The rows of each matrix lie in a flat space through zero, up to rounding. After each matrix: how many dimensions does the smallest such space have?

[[-29  18  17 -36 -31  27 -29 -22 -17 -32  47  -1  -1 -42  52]
 [ 18  -7 -22  46  -3  19 -25  -5 -14 -27  17 -16  14 -16 -18]
 [ 17 -22 -12  29   1  31  38   7  -3  31  -4 -13  24 -22 -68]
 [-36  46  29  37 -34  -5  11   0 -21 -71  -6 -25  32  36  39]
 [-31  -3   1 -34  64   5   0 -16 -25   4  22 -19  -3 -36   1]
 [ 27  19  31  -5   5  -5 -18  10  18  10 -23 -12  20  22  40]
 [-29 -25  38  11   0 -18  36   1   9   2 -24 -30 -45   3  -2]
 [-22  -5   7   0 -16  10   1 -16 -57 -23  77   6   5 -48   0]
 [-17 -14  -3 -21 -25  18   9 -57  17 -14 -21  38 -37 -16   4]
 [-32 -27  31 -71   4  10   2 -23 -14  14  18   5 -55 -48  39]
 [ 47  17  -4  -6  22 -23 -24  77 -21  18 -30  -2  47  35  16]
 [ -1 -16 -13 -25 -19 -12 -30   6  38   5  -2  30 -49 -18 -30]
 [ -1  14  24  32  -3  20 -45   5 -37 -55  47 -49  10 -11  24]
 [-42 -16 -22  36 -36  22   3 -48 -16 -48  35 -18 -11 -62  27]
 [ 52 -18 -68  39   1  40  -2   0   4  39  16 -30  24  27  17]]
 : 12

[[-35  10 -13 -14  -1  -6  -4  25  -3  -7 -16  19  -4   0  -6]
 [ 10 -10  -1  -3   1 -34 -11  21 -34 -28   5  22  17 -14  23]
 [-13  -1  19 -10 -29  30   9 -16  31   4 -41 -74  15   9 -13]
 [-14  -3 -10  22 -23  18 -21  -2  40   0 -16  25 -28   3 -10]
 [ -1   1 -29 -23 -36  11 -10 -24 -31  10  20 -11   7 -37  -9]
 [ -6 -34  30  18  11 -51  14 -21  12  -7   5 -29 -21  13 -19]
 [ -4 -11   9 -21 -10  14  30 -17 -13  18  49  15 -39  -6   7]
 [ 25  21 -16  -2 -24 -21 -17  23   1   9  11  40 -11  19   7]
 [ -3 -34  31  40 -31  12 -13   1  38  -7 -47  13 -40   6  19]
 [ -7 -28   4   0  10  -7  18   9  -7 -39  35  -9 -12  14  -1]
 [-16   5 -41 -16  20   5  49  11 -47  35  39  -3 -26   6 -19]
 [ 19  22 -74  25 -11 -29  15  40  13  -9  -3   0 -24  15  16]
 [ -4  17  15 -28   7 -21 -39 -11 -40 -12 -26 -24 -11 -11  -2]
 [  0 -14   9   3 -37  13  -6  19   6  14   6  15 -11  49 -33]
 [ -6  23 -13 -10  -9 -19   7   7  19  -1 -19  16  -2 -33  43]]
 : 12

[[-13 -24 -15 -21 -18  46  -6  38 -11  26  16 -13  36 -43 -42]
 [-24  -3  13   6 -14  18 -14  58 -20  22   2  -6  15 -21 -38]
 [-15  13 -15   6  -8  18 -18  37   4  26   8  -3   3 -50  16]
 [-21   6   6   3   8 -19  16 -13   7  -8 -15  -5 -23  14   0]
 [-18 -14  -8   8  29  17   2  20   9  -5  27  -3  -3  26  -1]
 [ 46  18  18 -19  17 -55  22 -69  17 -62  -9  -7  -7  34   3]
 [ -6 -14 -18  16   2  22  -5  -3   0  24   4  18 -10  12  33]
 [ 38  58  37 -13  20 -69  -3  -1  21 -72   8 -29   5 -14 -15]
 [-11 -20   4   7   9  17   0  21  -9   3  13   2   6  27 -21]
 [ 26  22  26  -8  -5 -62  24 -72   3 -38 -42   3 -25  31   7]
 [ 16   2   8 -15  27  -9   4   8  13 -42  31 -20  18  12 -27]
 [-13  -6  -3  -5  -3  -7  18 -29   2   3 -20   2 -17  11   2]
 [ 36  15   3 -23  -3  -7 -10   5   6 -25  18 -17  32 -35 -17]
 [-43 -21 -50  14  26  34  12 -14  27  31  12  11 -35  10  61]
 [-42 -38  16   0  -1   3  33 -15 -21   7 -27   2 -17  61 -50]]
 : 6

[[-20 -11  -1  16   7 -11   8 -12   9  -7  12   1  21  32  -3]
 [-11 -83 -14  -4  17 -45   9   1 -29 -18  32 -11  16  19 -18]
 [ -1 -14  -2  -2   2  -7   1   1  -6  -3   5  -2   2   1  -3]
 [ 16  -4  -2 -15  -4   2  -5  11 -13   3  -5  -3 -16 -25  -1]
 [  7  17   2  -4  -5  10  -4   3   2   5  -8   1  -8 -12   4]
 [-11 -45  -7   2  10 -26   6  -3 -12 -11  19  -5  13  18 -10]
 [  8   9   1  -5  -4   6  -3   4  -2   3  -6   0  -8 -12   2]
 [-12   1   1  11   3  -3   4  -8   9  -3   5   2  12  19   0]
 [  9 -29  -6 -13   2 -12  -2   9 -19  -3   6  -5  -7 -14  -6]
 [ -7 -18  -3   3   5 -11   3  -3  -3  -5   9  -2   8  11  -4]
 [ 12  32   5  -5  -8  19  -6   5   6   9 -15   3 -14 -19   7]
 [  1 -11  -2  -3   1  -5   0   2  -5  -2   3  -2   0  -1  -2]
 [ 21  16   2 -16  -8  13  -8  12  -7   8 -14   0 -21 -32   4]
 [ 32  19   1 -25 -12  18 -12  19 -14  11 -19  -1 -32 -49   4]
 [ -3 -18  -3  -1   4 -10   2   0  -6  -4   7  -2   4   4  -4]]
 : 2

[[ -9  -9   7   5  -7   6   0   8  -1  23  14  -4 -11 -23  -2]
 [ -9 -69   0  -3 -11  31  -1 -12  39  17  49 -45 -28  36 -11]
 [  7   0 -56   1   8 -21  14 -49  23  -6   1 -33  -6  22  34]
 [  5  -3   1  37  10  25 -14  11 -44   5   0  -9  12 -62   7]
 [ -7 -11   8  10  17 -27  29  -9  19 -17  13 -14  -4  27  18]
 [  6  31 -21  25 -27 -24  -2  -5   1 -35 -35  11   2 -29   9]
 [  0  -1  14 -14  29  -2  22  10 -21  -7  15   6  33  45 -14]
 [  8 -12 -49  11  -9  -5  10 -17   0  24  35 -23  11   9  11]
 [ -1  39  23 -44  19   1 -21   0 -11  14 -28  40  -8 -11  -2]
 [ 23  17  -6   5 -17 -35  -7  24  14 -37   1   5  -4  -8   7]
 [ 14  49   1   0  13 -35  15  35 -28   1 -30  29  37 -10   8]
 [ -4 -45 -33  -9 -14  11   6 -23  40   5  29 -56 -24  25   0]
 [-11 -28  -6  12  -4   2  33  11  -8  -4  37 -24  25  31 -23]
 [-23  36  22 -62  27 -29  45   9 -11  -8 -10  25  31  59 -33]
 [ -2 -11  34   7  18   9 -14  11  -2   7   8   0 -23 -33  14]]
 : 10

[[-45  28 -34   4  15 -12  25 -48   2  25  -4  19  54  15  -3]
 [ 28 -70  17  10  15 -34 -16 -40 -31  21  23 -11 -51   3 -10]
 [-34  17 -65  43  25 -78  30 -16 -15   3   2  35  -9  22 -19]
 [  4  10  43 -31   7  29 -38 -27   2  27 -12 -10 -32 -12  -3]
 [ 15  15  25   7 -85 -15   9 -22  -7  -1  -3  -1 -18   6  25]
 [-12 -34 -78  29 -15  12  -4   1   3 -51  -7   8  13 -18 -17]
 [ 25 -16  30 -38   9  -4 -54  21 -32  -7  39 -52  10 -65 -49]
 [-48 -40 -16 -27 -22   1  21 -18   0 -30  23  32 -15   3 -20]
 [  2 -31 -15   2  -7   3 -32   0 -73   3 -52   3 -15  10  -7]
 [ 25  21   3  27  -1 -51  -7 -30   3 -34 -14  10 -19  46 -12]
 [ -4  23   2 -12  -3  -7  39  23 -52 -14  64  24 -61 -69 -37]
 [ 19 -11  35 -10  -1   8 -52  32   3  10  24 -80 -27   8 -20]
 [ 54 -51  -9 -32 -18  13  10 -15 -15 -19 -61 -27 -45  42  28]
 [ 15   3  22 -12   6 -18 -65   3  10  46 -69   8  42 -27  28]
 [ -3 -10 -19  -3  25 -17 -49 -20  -7 -12 -37 -20  28  28 -27]]
 : 13

[[-10  15  14  -5  23  -7  16  40 -27  18  17  11 -21 -10  21]
 [ 15   3 -18  20 -38  10  -6 -18   4  -6 -34  17   2  24  20]
 [ 14 -18  44   8 -26 -40  -7  -8 -27 -18  36 -14   7 -16  19]
 [ -5  20   8  -2   4 -20   0   5 -14  -3   0  -9  17 -29  -5]
 [ 23 -38 -26   4  16  19   8   1  26   7 -19   1 -10   8 -17]
 [ -7  10 -40 -20  19  57  36  24  28  41 -11  25   0  12   6]
 [ 16  -6  -7   0   8  36  63  29  20  13  12  21  -5  12  29]
 [ 40 -18  -8   5   1  24  29  20  39   4   7  25 -23 -31  -9]
 [-27   4 -27 -14  26  28  20  39   0  14  -4   5  -1  48   6]
 [ 18  -6 -18  -3   7  41  13   4  14  -2  26 -15 -16  16  11]
 [ 17 -34  36   0 -19 -11  12   7  -4  26  43  19  -2 -45  26]
 [ 11  17 -14  -9   1  25  21  25   5 -15  19  -4 -10  28   9]
 [-21   2   7  17 -10   0  -5 -23  -1 -16  -2 -10  15  16  12]
 [-10  24 -16 -29   8  12  12 -31  48  16 -45  28  16 -10 -47]
 [ 21  20  19  -5 -17   6  29  -9   6  11  26   9  12 -47  20]]
 : 11

[[-21 -12  34   3  -7  42 -13  -9   7   5   4  31  11  -6  12]
 [-12 -10  24 -30  43  27 -20 -19 -29   4  48   3 -40  11  -9]
 [ 34  24 -69 -11 -15 -72  21   3   3 -19 -15 -60  23   0 -19]
 [  3 -30 -11 -41  14 -14 -10 -36 -12 -15  37  -4  17   6 -16]
 [ -7  43 -15  14 -47 -26   3  29  47   6 -22  35 -13 -28 -59]
 [ 42  27 -72 -14 -26 -48   0  -5   2  15 -14 -45 -25 -28 -22]
 [-13 -20  21 -10   3   0  -1  -8  -7  -7  16  10   5  12   0]
 [ -9 -19   3 -36  29  -5  -8 -25 -12 -22  42   1  15  15 -22]
 [  7 -29   3 -12  47   2  -7 -12 -21   4  26  12 -26  10  -4]
 [  5   4 -19 -15   6  15  -7 -22   4 -18   6 -19  47  -4   7]
 [  4  48 -15  37 -22 -14  16  42  26   6 -42  -3  -8 -11 -10]
 [ 31   3 -60  -4  35 -45  10   1  12 -19  -3  -5  21  -1 -34]
 [ 11 -40  23  17 -13 -25   5  15 -26  47  -8  21 -90   0  15]
 [ -6  11   0   6 -28 -28  12  15  10  -4 -11  -1   0   2 -14]
 [ 12  -9 -19 -16 -59 -22   0 -22  -4   7 -10 -34  15 -14  18]]
 : 7

[[-31 -13 -13   9   6  -7   4  -9  25 -29  24   0 -11  10   0]
 [-13  28  24 -38 -13  54   7  -7  42  10   1  -8  10 -23   1]
 [-13  24  16 -37 -12  55  12   3  35  -1  -5  -7  21 -20   5]
 [  9 -38 -37  48  19 -67  -3  11 -49 -26   1  10  -9  34   2]
 [  6 -13 -12  19 -13 -13 -20   9 -22  12  -9  -6  14 -13  -2]
 [ -7  54  55 -67 -13  81  13 -22  65  32   4  -7  -4 -31  -3]
 [  4   7  12  -3 -20  13 -23  -6   5  34  -4 -10   6 -29  -7]
 [ -9  -7   3  11   9 -22  -6 -22  14   1  23   3 -32   9  -8]
 [ 25  42  35 -49 -22  65   5  14   5  40 -35  -8  34 -35   5]
 [-29  10  -1 -26  12  32  34   1  40 -45  13   4   3  16  10]
 [ 24   1  -5   1  -9   4  -4  23 -35  13 -29  -2  29  -9   5]
 [  0  -8  -7  10  -6  -7 -10   3  -8   4  -2  -3   6  -6  -1]
 [-11  10  21  -9  14  -4   6 -32  34   3  29   6 -43  11  -9]
 [ 10 -23 -20  34 -13 -31 -29   9 -35  16  -9  -6  11 -11  -4]
 [  0   1   5   2  -2  -3  -7  -8   5  10   5  -1  -9  -4  -4]]
 : 4

[[-13  -9  -9 -11 -16   7   0  -6  21  -8 -11   5   1  -9   8]
 [ -9 -68 -32  22 -26 -11 -36  31  15 -18   0  42   5  -6  12]
 [ -9 -32 -29  -1 -26   9 -16  24  16  -9   4  13  -3 -11  19]
 [-11  22  -1 -25  -9  20  17 -15  16   2  -8 -18  -3  -8   9]
 [-16 -26 -26  -9 -30  10 -10  13  31 -16  -4  14  -4 -19  15]
 [  7 -11   9  20  10 -22 -10   4  -6  -8   2  18   2   1 -17]
 [  0 -36 -16  17 -10 -10 -21  22   1  -9   6  23   2  -2   4]
 [ -6  31  24 -15  13   4  22 -41   3   8 -21 -16   7   7  -8]
 [ 21  15  16  16  31  -6   1   3 -45  26  14 -16   4  28  -5]
 [ -8 -18  -9   2 -16  -8  -9   8  26 -23  -3  22  -4 -20  -5]
 [-11   0   4  -8  -4   2   6 -21  14  -3 -17   2   5  -1   0]
 [  5  42  13 -18  14  18  23 -16 -16  22   2 -36  -2  11   5]
 [  1   5  -3  -3  -4   2   2   7   4  -4   5  -2  -5  -8   0]
 [ -9  -6 -11  -8 -19   1  -2   7  28 -20  -1  11  -8 -24  -1]
 [  8  12  19   9  15 -17   4  -8  -5  -5   0   5   0  -1 -22]]
 : 4

[[ 39  19   1  18   8  21  30   5  33  -9  33 -23   6   1  22]
 [ 19  36 -12 -33 -12  24  62  22  27 -15  33 -23 -18   8  -8]
 [  1 -12 -43  13   6 -10  11   9  22 -30  19 -17 -12  16 -26]
 [ 18 -33  13  37  -6   9  -7 -19 -13  11  24   7   7  11  25]
 [  8 -12   6  -6  -7   9  -1   9  -4  -3  15   7   6  12   4]
 [ 21  24 -10   9   9  -5 -12   5   9  -7   6  -5  -2  -4   6]
 [ 30  62  11  -7  -1 -12 -57  -7 -28  21 -10  19 -16 -34  23]
 [  5  22   9 -19   9   5  -7   5  14  -8  -5  -8  -3 -23  -1]
 [ 33  27  22 -13  -4   9 -28  14 -11  23   5  17  23  -5  34]
 [ -9 -15 -30  11  -3  -7  21  -8  23  26   0 -19  17  -7  -1]
 [ 33  33  19  24  15   6 -10  -5   5   0   2  -3   4 -10  30]
 [-23 -23 -17   7   7  -5  19  -8  17 -19  -3 -16 -11   0 -25]
 [  6 -18 -12   7   6  -2 -16  -3  23  17   4 -11  26 -18  10]
 [  1   8  16  11  12  -4 -34 -23  -5  -7 -10   0 -18 -33   3]
 [ 22  -8 -26  25   4   6  23  -1  34  -1  30 -25  10   3   9]]
 : 8

[[ 57   4  11  17 -48   9  18  -9   3  -8 -40  -6 -19  22  -4]
 [  4  39  19 -57  19 -18   4 -41  19 -20 -64  10  28  -5  -2]
 [ 11  19   6 -38 -35 -25 -35  37  -8  -1  37  34  27  -2 -11]
 [ 17 -57 -38  31 -38 -14  23 -10 -23  -2  -2 -10  -7 -32   5]
 [-48  19 -35 -38 -40 -18  -5  22  43 -59 -33 -12 -66 -29 -52]
 [  9 -18 -25 -14 -18  -9  54  28 -30  23  40   9 -16  14 -32]
 [ 18   4 -35  23  -5  54  59  27 -32  14  -6 -11  15  11  54]
 [ -9 -41  37 -10  22  28  27  30 -20  45 -66  30  15 -14  24]
 [  3  19  -8 -23  43 -30 -32 -20 -32  56  37 -29  30  42  52]
 [ -8 -20  -1  -2 -59  23  14  45  56   1  32 -23   2 -41 -30]
 [-40 -64  37  -2 -33  40  -6 -66  37  32  44 -62  -5 -25  22]
 [ -6  10  34 -10 -12   9 -11  30 -29 -23 -62  74  -5   6  33]
 [-19  28  27  -7 -66 -16  15  15  30   2  -5  -5  55 -26 -30]
 [ 22  -5  -2 -32 -29  14  11 -14  42 -41 -25   6 -26 -18  -1]
 [ -4  -2 -11   5 -52 -32  54  24  52 -30  22  33 -30  -1  60]]
 : 13

[[ 82   0  10 -12  61   1 -16  40  15 -14  27  19  36  22 -14]
 [  0 -17   3  -7  30   1   3   4   7   5  -7  -3   9 -11 -11]
 [ 10   3  -7   0   8   0   6  12   3   0   9  13   8  -1  -3]
 [-12  -7   0   2 -19   3  -4  -2  -7  -3   6   4   6 -15  -7]
 [ 61  30   8 -19 -26  -2 -39  35   7 -34  39  26   7  24   9]
 [  1   1   0   3  -2  -3  -5   2   1  -3  -7   4  -2   1   6]
 [-16   3   6  -4 -39  -5 -24  -4  -2 -14 -12   1 -15  -7  13]
 [ 40   4  12  -2  35   2  -4   4   5  -1   6 -10   9  27  -2]
 [ 15   7   3  -7   7   1  -2   5   3  -2  10  -2   1  10  -1]
 [-14   5   0  -3 -34  -3 -14  -1  -2  -9  -3   5 -10  -7   9]
 [ 27  -7   9   6  39  -7 -12   6  10  -3 -25  -1   4  15   9]
 [ 19  -3  13   4  26   4   1 -10  -2   5  -1 -21   5  19  -5]
 [ 36   9   8   6   7  -2 -15   9   1 -10   4   5   6  21   7]
 [ 22 -11  -1 -15  24   1  -7  27  10  -7  15  19  21 -15 -15]
 [-14 -11  -3  -7   9   6  13  -2  -1   9   9  -5   7 -15 -16]]
 : 6

[[ -7 -27  20 -13 -12 -40  10   7  16 -30 -13  24  15  16 -10]
 [-27  11  -3  57 -14  16   2 -24 -18 -16  18  -8  20  16 -28]
 [ 20  -3 -57   5  25  -7  38  -2 -18  12  12 -48  -6   4  16]
 [-13  57   5 -30   7  16 -25 -28  20  -2  15 -33 -12 -36  23]
 [-12 -14  25   7  10 -19  22 -38  22  -7  32 -28   3  12   5]
 [-40  16  -7  16 -19  36  10  -5 -15 -13  33 -24 -10 -11  -7]
 [ 10   2  38 -25  22  10  11 -34  44   0  12 -39 -25  -2  10]
 [  7 -24  -2 -28 -38  -5 -34  63  17 -31   1  25  -2 -19  10]
 [ 16 -18 -18  20  22 -15  44  17 -62  -7 -33   6   8   7   9]
 [-30 -16  12  -2  -7 -13   0 -31  -7 -31   4  10 -16  -3 -20]
 [-13  18  12  15  32  33  12   1 -33   4  -1  -5  59  14 -46]
 [ 24  -8 -48 -33 -28 -24 -39  25   6  10  -5  -6 -48  -4  45]
 [ 15  20  -6 -12   3 -10 -25  -2   8 -16  59 -48   1 -29  46]
 [ 16  16   4 -36  12 -11  -2 -19   7  -3  14  -4 -29 -13  11]
 [-10 -28  16  23   5  -7  10  10   9 -20 -46  45  46  11 -50]]
 : 13

[[ 84  12  57  16 -16 -11 -22 -26  -9 -14   1 -42 -25  59  33]
 [ 12  -3   1  17  17   9  -7  34   2 -26   1 -17   5   0  29]
 [ 57   1 -43   6  -2  55   7  10  17  38  47  20  16  -2   9]
 [ 16  17   6  43  22  38   9   1  38 -13  -7 -22   4  11  35]
 [-16  17  -2  22  19  15   7   9  26 -19  -6  -9  12   2   8]
 [-11   9  55  38  15 -47 -18  15  11 -88 -52 -82  -7  39  20]
 [-22  -7   7   9   7 -18 -16   9  -7 -36  -2 -25   1  -4   1]
 [-26  34  10   1   9  15   9 -34  15  12  10  29   5   3  -9]
 [ -9   2  17  38  26  11  -7  15  14 -40 -15 -33  -2  -1  39]
 [-14 -26  38 -13 -19 -88 -36  12 -40 -68 -29 -64 -15  21 -22]
 [  1   1  47  -7  -6 -52  -2  10 -15 -29 -51 -26 -16  29   5]
 [-42 -17  20 -22  -9 -82 -25  29 -33 -64 -26 -39   1   7 -33]
 [-25   5  16   4  12  -7   1   5  -2 -15 -16   1  -3  -4  10]
 [ 59   0  -2  11   2  39  -4   3  -1  21  29   7  -4   7  37]
 [ 33  29   9  35   8  20   1  -9  39 -22   5 -33  10  37   9]]
 : 7

[[ 29 -14   6  11   2  -7   5   9 -22  -5 -12 -10   5  14 -30]
 [-14 -13  21   8  24  48  -5  54  -6 -46  16  -1 -35  17 -32]
 [  6  21 -31  -9 -30  -5  -6   9 -19  29 -28  -3  -9  15 -17]
 [ 11   8  -9  19   5  39   1 -32   0  -4  -4 -18 -11  34 -27]
 [  2  24 -30   5  -4  10  -8  25  -3 -38   8  34  -1  11 -17]
 [ -7  48  -5  39  10  25 -10 -11 -56  -4 -57 -20 -42  -8  11]
 [  5  -5  -6   1  -8 -10 -46  -7  -4 -11  10 -11   9 -35 -32]
 [  9  54   9 -32  25 -11  -7  20  17  11  29  18  -6   9 -49]
 [-22  -6 -19   0  -3 -56  -4  17  -2 -32  18  34 -40 -23 -18]
 [ -5 -46  29  -4 -38  -4 -11  11 -32 -18  18  66 -15   1  30]
 [-12  16 -28  -4   8 -57  10  29  18  18   0   0 -25  -7  -7]
 [-10  -1  -3 -18  34 -20 -11  18  34  66   0  39  -3 -19  26]
 [  5 -35  -9 -11  -1 -42   9  -6 -40 -15 -25  -3  38   9  29]
 [ 14  17  15  34  11  -8 -35   9 -23   1  -7 -19   9 -16  29]
 [-30 -32 -17 -27 -17  11 -32 -49 -18  30  -7  26  29  29  76]]
 : 13
